The rows of a group lie close to one hidden flat surface of 10 dimensions, which passes through zero. Surfaces can cross.
(in the rows, 128 means zero)
Some rows, each with its group after it:
[ 66 101 215 157  96 138  95 120 179 116 116 179 136 140 113 129  80 144
 205 104 162 157 130]  J323
[163 147  92  77 126  89 153 110  95 129 125  91 108 104 152 105 121  97
 169 110 132 165 128]  J323
[109 129 181  85 126 114 199 149 158 119 159 101 109 158 123 100 169 142
  90 122 118 138 136]  J912
[159 129 138 181 163 105  86  99 129 142 127 112  86 139 132 159 166 159
 104 125  86 105 143]  J589
[159 107 145 159 161  94  93 174  98 112  87 103  93  84  93 129 174  80
  92 114  89 103 107]  J224
[144 129 100  70 136 116 166 152 116 127 143  86 144  91 117 127 188  98
  81 140  53 141 124]  J224
[135 142 107 121 143 136 118 117 119 122 139 131 144 119 132 145 128 127
 106 141  75 115 133]  J589
[120 116 158 141 118  61 155 139 195  76 145 142  58 203 107  94 118 134
 110  77  81 131 111]  J817
[121 144 102 111  71 128 101 123 203 110 186 161 114 177 130 135  73 123
 136 126  71 137  88]  J912
[ 87 117  93 123  89 131 142 113 152  98 130 135 143 146  95 155 103 125
 159 132  83 154 146]  J224
[123 126 126  83  93 139 166 137 101 124 149 122 126 119 137  99 113 121
 176 126 214 156 131]  J323
[159 139 150 155 160  94 133 124 119 120 134 158 109 133 159  99 128 142
  75 108 135 104 113]  J323
[145 112 138 185 152 106  93 152  94 152  77 115 100 109 126 127 148 113
 119 122 174 103 111]  J817
[176 154 175  96 126 148 124 140 207 173 152 113 117 157 179 105 112 119
 142 118 138 143 116]  J589
[106 104 129 149 116 122 146 127 125 113 118 119 113 106 118 193 140 115
 147 143 126 144 117]  J912
[163 152 190 113 134 143 130 141 193 161 157 121 109 146 176 106 126 130
 130 124 153 137 109]  J589
[145 123  16 139 108 104 157 106 121 102 136  88 105 176  96 158 145 141
 102 128  62 131 144]  J323
[109 112  80 114 108  77 182 116  82  72 110 156 130 118 120  96 109 112
 131 100 135 153 127]  J224
[128 140 101 158 121 121 166  89 145 124 157 128  92 173 169 210 113 139
 135 150 133 149  98]  J224
[102 102 132 183 134 132  85 124 131 122  85 154 142 141 107 122 111 146
 140 121 138 104 145]  J323
[129 152 170  77 158 117 150 114 116 111 195 136 119 117 126 110 148 146
  52 131  60  94 122]  J589
[151 157 147  97 116 119 115 101 186 155 155 119 121 174 152  64 111 165
 147 104 128 144 160]  J817
[137 136 113 117 133 142 120  83 128 115 148 176 158 131 144 100  92 155
 136 122 117 129 159]  J817
[151 131  81  85 124 123 158 146 112 122 126  90 126 132 105  88 153 121
 116 118 110 127 157]  J817
[128 118 185 155 132 125 118 177 161 106 119 113  75 104 105 191 146  71
 133 131  95 131  74]  J589
[130 158 138 106 132  54 130 150 132 153 112  99  92 132 162 105 119  74
 117  98 120 137  62]  J817
[138 157  96 108 130 131  90  99 141 152 115 121 158 139 138  94 110 130
 150 118 100 128 160]  J817
[116 100 139 186 129 111 133 109  97 107  98 156 117 105 130 175 124 132
 160 128 161 141 122]  J912
[156 180  34 126 145  97 142 131 142 116 133  80  82 202 134 150  97  99
  80 124  71  95  98]  J224
[177 140 110 141 142 105 143  92  72 104 134 162 100 105 160 108  99 131
 144 114 162 132 132]  J323
[113 126 117 128  94 159  94 156 187 148 140 121 136 199  97 100 128 166
 111 137 129  94 143]  J912
[145 119 124  42 138 159 162 184  51  97 112 135 171  58  86  23 127  80
 112 118 170 102 158]  J817
[145 138 136 175 172  98 100 148  97 151  98 137 122 127 158  86 128 114
  71 113 176  77  90]  J817
[140 127 124 134 145 180  73 132 107 139 106 146 164 111 106  93 119 141
 134 136 148  86 171]  J817
[ 92  92 157 104  88  93 176 149 115  89 124 114 108  94 111 156 146  94
 184 123 143 190 101]  J224
[126 138 130  77 131 122 130 150 109 120 120  94 130  69 116 161 136  59
 152 133  84 154 101]  J912
[126 132 146 111 150  71 196  79 112  76 130 156  95 100 136 140 116 106
 142 100  66 166 132]  J912
[137 163 150  71 111 153 125  69 142 167 168 123 157 111 177 125 105 148
 197 142 129 185 158]  J589
[179 133 124 180 137 104  89 105 162 147  89 128  92 150 151 124 110 142
 162  95 130 135 139]  J589
[118 135 107  95 133  98 176  90 103 115 136 135 136  93 156 154 113  99
 142 127  98 176 108]  J323
[ 97 114  99 141 113 148 155 131 111 131 128 128 160 122 128 175 147 135
 125 158 147 142 122]  J323
[170 154 180  92 165 100 138 149 118 106 141 125  96  66 151 120 121  55
 113 114  88 127  79]  J589
[127 111  77 172 120 150 107 148 160 132  90 110 137 164 114 160 136 135
 117 138 110 116 135]  J589
[109 106 135 137 129 155  72 111  92 132  84 152 173  61 109 144 109 117
 195 144 137 142 167]  J224
[125 112 110 212 154 110  40 104 160 159  57 116 137 146 108 174 137 138
 150 125  49 119 161]  J323
[ 91 113  70 125 122 120 133 110  74  95 113 154 153 112  86 115 117 132
 118 128 103 114 152]  J589
[161 123 123  96 142 165  98 128 119 103 127 152 153 114  93  69 105 134
 120 114  95  96 185]  J817
[123 126 143 130 141 133 103 131 130 138 106 128 136  98 117 144 132 104
 135 132 102 121 121]  J323
[123 110  97 133 120  86 149 153 146 117  97  65  90 176  81 112 167 127
 127 103  85 129 164]  J912
[ 89  92 140 145 110 117 154 137 113 120  87 119 127 152  97 100 140 153
 166 110 197 140 162]  J912
[170 149 139 101 146 119 108 150 141 140 131 114 113 148 130  55 137 136
 100 104 119 104 151]  J817
[147 158 117  73 106 131 143 130 139 146 174 114 123 106 173 137 114  99
 142 140 127 159  77]  J912
[169 136  60 129 133  82 150 157 135 116  86 101 107 147 135 110 122  76
 105  98 101 125 111]  J589
[129 118 182 145 144 136 134 128 128 153 122 108 124 113 140 145 168 148
 138 140 171 138 138]  J912
[116 108  97 159 132 112 118 176  66 147  56 103 127 125 120  97 138 117
 137 119 248 100 124]  J224
[126  94 110 207 124 115  98 125 112 133  80 141 117 171 109  90 127 183
 129 103 202  96 165]  J224
[161 125 167 168 134 165  21 138 171 139 108 115  90 141  81 146 121 136
 166 128  87  90 160]  J323
[113 125 108 119 120 144 187 153 110 131 156 110 146 119 139 170 164 130
  83 161 146 129 106]  J912
[113 105  97 143 131 142 101 168 117 105  86 174 171 179  74   7  99 153
  70  99 167  49 167]  J224
[130 166  98 112 146 140 144 140 137 132 150 116 127 167 138 130  97 115
  88 139 126  94  92]  J224

New rows, each followed by its group:
[200 173 113  98 129 149 103 113 199 192 128  80 132 141 193 141 119 108
 188 133 114 175 132]  J589
[135 134 131 128 129 138  90 155 129 127 125 134 125 115 114 130 120  93
 127 128 123 110  85]  J912
[107 149 144 185 112  74  85  61 189 140 127 129  84 167 164 221  92 118
 185 122  66 173  82]  J817
[ 91 126 189  99 132 139 150 144 120 114 170 134 127 117 107 114 152 145
  98 137 130 117 115]  J589
[129 147 118  30  81 119 229 182 183 131 165  88 126 169 159  78 133 102
 117 114 150 169  90]  J589
[ 87  84 172 192 146 115  95 121  51 106 113 145 110  85  80 149 160 152
 122 133 162 101 139]  J589
[172 138 150 154 157 126  67 131 160 138 133 107 101 117 112 158 157 115
 107 128  36 104 134]  J224
[102 118 136 130 111 160  95 155 133 170 125  73 141 152  94 114 176 174
 130 147 168 112 171]  J589
[117 107 105 161 102 120 106 150 125 103 111 144 106 127 112 154  96  93
 153 124 142 122  85]  J912
[141 150 170  77 142  76 144 149 132 141 116  95 108  95 150 105 145  67
 130 102  86 155  93]  J323
[106 121 152 160 147 199  80 133 111 150 108 160 179 101 111 153 130 149
 113 162 144  84 157]  J912
[ 92 117 104 127 109 150  85  98 154 134 127 134 152 189  72  82 121 197
 125 131 111  97 204]  J589
[146 131 110 162 118 115  72 147 136 104 133 169  95 131 128 121  84  97
 123 116 117  92  73]  J912
[120 110 162 135 132 110 111 162 113 134 118  56  79 103  76 168 195 105
 122 137  98 125 115]  J589
[103 123 118 137  50 159 106 173 202 142 179 126 114 192 120 147 107 137
 140 140 170 131  64]  J912
[194 178 154  97 213 148  98  87 117 151 154 141 151  81 165 120 134 125
  71 141  33  93 154]  J912
[115 109 118 145 110 148 111 134 153 140 124 100 141 137 100 172 159 142
 130 142  89 136 148]  J224
[132 159 126 150 131 133 136  72 154 133 159 151 111 172 178 171  80 154
 150 137 141 138 114]  J224
[124 140 104  97 112 145 175  84 100 100 171 170 155 114 156 138  86 141
 131 140 131 146 124]  J323
[138 124  99 156 137 124 128 138 112 113  84 161 140 120 143 118  89 103
 143 113 167 131 117]  J589
[115 104  95 182 123 148 132 170 168 103 111 158 144 187 114 123 110 151
  71 132 136  82 121]  J589
[147 126  86 142 129 143 132 116 131 131 112 169 159 157 151  92  88 144
 125 121 163 118 145]  J589
[135 139 161 118 145 103 115 142 133 148 101 111 127 102 137 127 149  92
 130 119 104 138 103]  J323
[181 174 160 153 188 147 121 128 110 163 153 115  93 103 196 196 125  98
  90 158 143  97  57]  J224
[153 145 122 101 121  73 117 150 170 168 101  52  94 165 128  78 162 125
 143  93 116 151 144]  J323
[ 49 118 127  63  96 154 132 125 124 101 157 132 174 138  53  99 120 141
 127 143  80 117 171]  J589
[130 115 139 134 132 158 125  81 118 132 151 173 177  68 146 167 153 155
 130 151  80 150 158]  J224
[106 122 158  96 117 139 144 173 123 152 110  71 129 111 111 136 174 104
 145 141 166 144 120]  J912
[ 91 106 129 139 108 152 126 155 101 154 122  88 144 133  89 147 189 160
 121 156 181 113 142]  J589
[127 141  43  90  88 108 129 125 154 115 142 118 129 175 108 102  99 122
 136 112  70 141 134]  J912
[106 123 139 167 142 137  96 112 140 151  96 141 158 126 141 144 130 149
 135 141 121 128 143]  J323
[ 46 125  76 108  84 131 145 144 144 120 119 142 176 174 100 129 100 120
 112 136 113 125 108]  J817
[130 130 155 125 122 123 138  92 121 137 149 142 125 125 155 129 124 162
 153 130 149 151 138]  J589
[114 136 193  96 139 168 110 163 147 138 157 125 136  98 111 128 145 116
 107 152 112 107 111]  J589
[149 153 111 140 161 151  97  68 113 120 128 195 165  95 167 139  61 122
 140 136  88 122 135]  J589
[147 138 109 176 108 154 141  96 136 167 176 163 137 154 203 167 120 192
 122 159 228 139 109]  J912
[ 96 130 202  99 135 160 127 106 113 113 135 190 164  81 133 110  80 115
 159 128 140 140 136]  J912
[105 120 172 147 132 129 132 135 144 154 123 123 137 117 148 149 152 135
 134 142 153 142 109]  J323
[131 128 156 115 165 141 100 156 106 143  92  78 126  86  98 151 175  93
 122 140  89 116 145]  J912
[123 130 119  86 144 112 150 148  44 125 137 108 140  91 120  71 168 128
  76 132 165 103 131]  J589
[ 89 112 150 124 137 155 156 142 119 121 125 104 144 103 100 192 165 119
 121 157 108 141 136]  J912
[112 122 163 165 126 149 119 171 126 143 103 127 118 142 115 133 126 126
 118 141 216  95 100]  J224
[117 134  67  99 125 148  76 133  97 157  80  90 170 111  84 101 131 109
 155 134 115 118 180]  J589
[130 122 138  83 133 129 160 150  99  87 135 141 131  75 102 116 115  90
 128 118 106 129 123]  J817
[120 115 117 163 135 122 133  90 119 124 108 145 138 152 132 125 130 174
 142 122 141 132 177]  J912
[116 129 137 119 123 113 139  70  95 123 156 132 122  85 144 183 134 137
 167 137 115 173 128]  J589
[139 132 141 145 127 106  97 141 113 176  91  95 110 121 153 116 139 115
 163 122 199 135 108]  J817
[126 129  62 135 153 131  47 154 105 109  57 120 148 126  64 112  92  77
 129 121  68  64 145]  J224
[118 117 171 103 103 117 146 159 164 129 142 104 106 143 113 103 162 141
 125 115 130 148 130]  J224
[103  92 157 130 115 122 190 139  78 118 136 146 140  73 143 141 169 125
 127 141 197 157 104]  J224
[146 146  96 100 141 221 109 140  91 124 167 139 174  89 110 160 121 119
  90 182 108  83 132]  J323
[ 97  98 143 145 120 110 136 159 127  89 129 134 102 150  76 116 147 138
  84 116 113  95 124]  J589
[101 114 143 119 110 144 170 135 113  67 171 198 121 138 112 107  83 140
 107 132 161 116 108]  J323
[155 118 144 147 121  95 143 149 204 108 153 108  61 208 105  91 151 165
  90  91  86 118 146]  J817
[107 127  70  84 105 121 133 151 113 150  90  76 162 138 108  90 139 108
 148 122 137 145 155]  J323
[128 146 110 144 146  88  88 147 110 177  84 100 130 145 147  91 128 114
 100 119 169  88  97]  J817
[147 146 133 116 155 149 106 131 152 164 129  93 144 150 118 101 165 161
  92 136  94  98 180]  J912
[106 133 174 100 127 129 157 117 162 133 133 123 139 166 117  70 142 181
 125 113 131 140 197]  J912
[118 133  66 102  91 110 147 140 145 133 114  69 122 170 111 130 136 122
 145 117 118 147 142]  J224
[145 136 122 117 135 169 102  90 125 130 134 133 159 114 127 139 123 152
 155 145 110 134 177]  J817
[107 169 162 116 146 125  90 113 135 179 123 125 145 106 175 160  96  81
 137 139 123 131  62]  J817
[133 136 144 114  97 100 103 135 153  99 133 172  99 144 131  65  67 110
 168  85 153 126  92]  J912
[145 122 190 109 140 143  91 170 144 156 115 104 135  94 109  90 169 120
 109 120 123 111 137]  J224
[106 111 139 145 118 142 140  97 132  69 151 183 131 123 105 167  96 134
 139 128  79 133 134]  J817
[150 148 124 134 131 123 178 137 141 157 167  77  90 147 168 196 175 129
 102 155 152 149  79]  J224
[132 132 154 129 121 160 152 132 135 125 174 138 120 131 138 145 133 155
 120 146 155 124 118]  J323
[172 159 100 116 143 124  78  76 124 130 146 174 137 113 169 102  65 122
 152 118  94 126 133]  J912
[105 103 131 135  85 128 164 122 138 147 132  89 126 127 132 179 172 153
 173 143 159 187 137]  J224
[183 163 117 140 147  77 106  76 129 132 112 123  74 151 173 114  82 119
 172  97 124 144 126]  J224
[189 119 128 222 145  88  81 147 192 134  78  95  46 168 134 165 144 114
 148  94  96 123 108]  J589
[145 125 135 135 120 180 119 130 103 112 160 143 114 109 110 156 112 135
 145 147 166 109 125]  J323
[142 135 112 106 126 144 133 165 116 130  99 111 141  95 138 138 124  71
 137 135 127 133  96]  J589
[181 125 102 168 167 124  81 135  94 144  77 109 120 115 109 112 147 125
 110 118 122  89 152]  J817
[137 120 113  94 100 116 146 125 146 116 131 104 113 139 106 115 130 119
 162 109  99 157 152]  J817
[127 126 133 142 128 163 101 192 204 119 117 150 134 180 103 111 100 117
  78 126  95  78 117]  J589
[143 118 127 168 119  85 118  99 123 103 119 167  95 139 151 102  90 133
 155  97 158 134 115]  J912
[121 128 148 144 125 129 114 121 144  80 150 211 125 152 126  86  66 141
 103 106 127  93 110]  J912
[136  96  92 185 117 124 156 118 129 115 130 108 100 157 118 184 160 171
 119 136 122 138 146]  J817
[120 140 122  78 112 138  93 167 157  88 147 163 134 137  89  81  69  76
 102 113  62  84  86]  J912
[127 137  86 132 138 122 102 132  99 100  93 121 119 108  98 162  99  67
 135 131  71 111 113]  J224
[114 128 114 101  94 177 100 153 165  99 159 115 119 162  61 131 108 138
 145 138  92 109 150]  J323
[126 141 142  78  92 214 124 154 150 127 196 122 137 150 100 119 113 159
 124 159 167 102 145]  J323
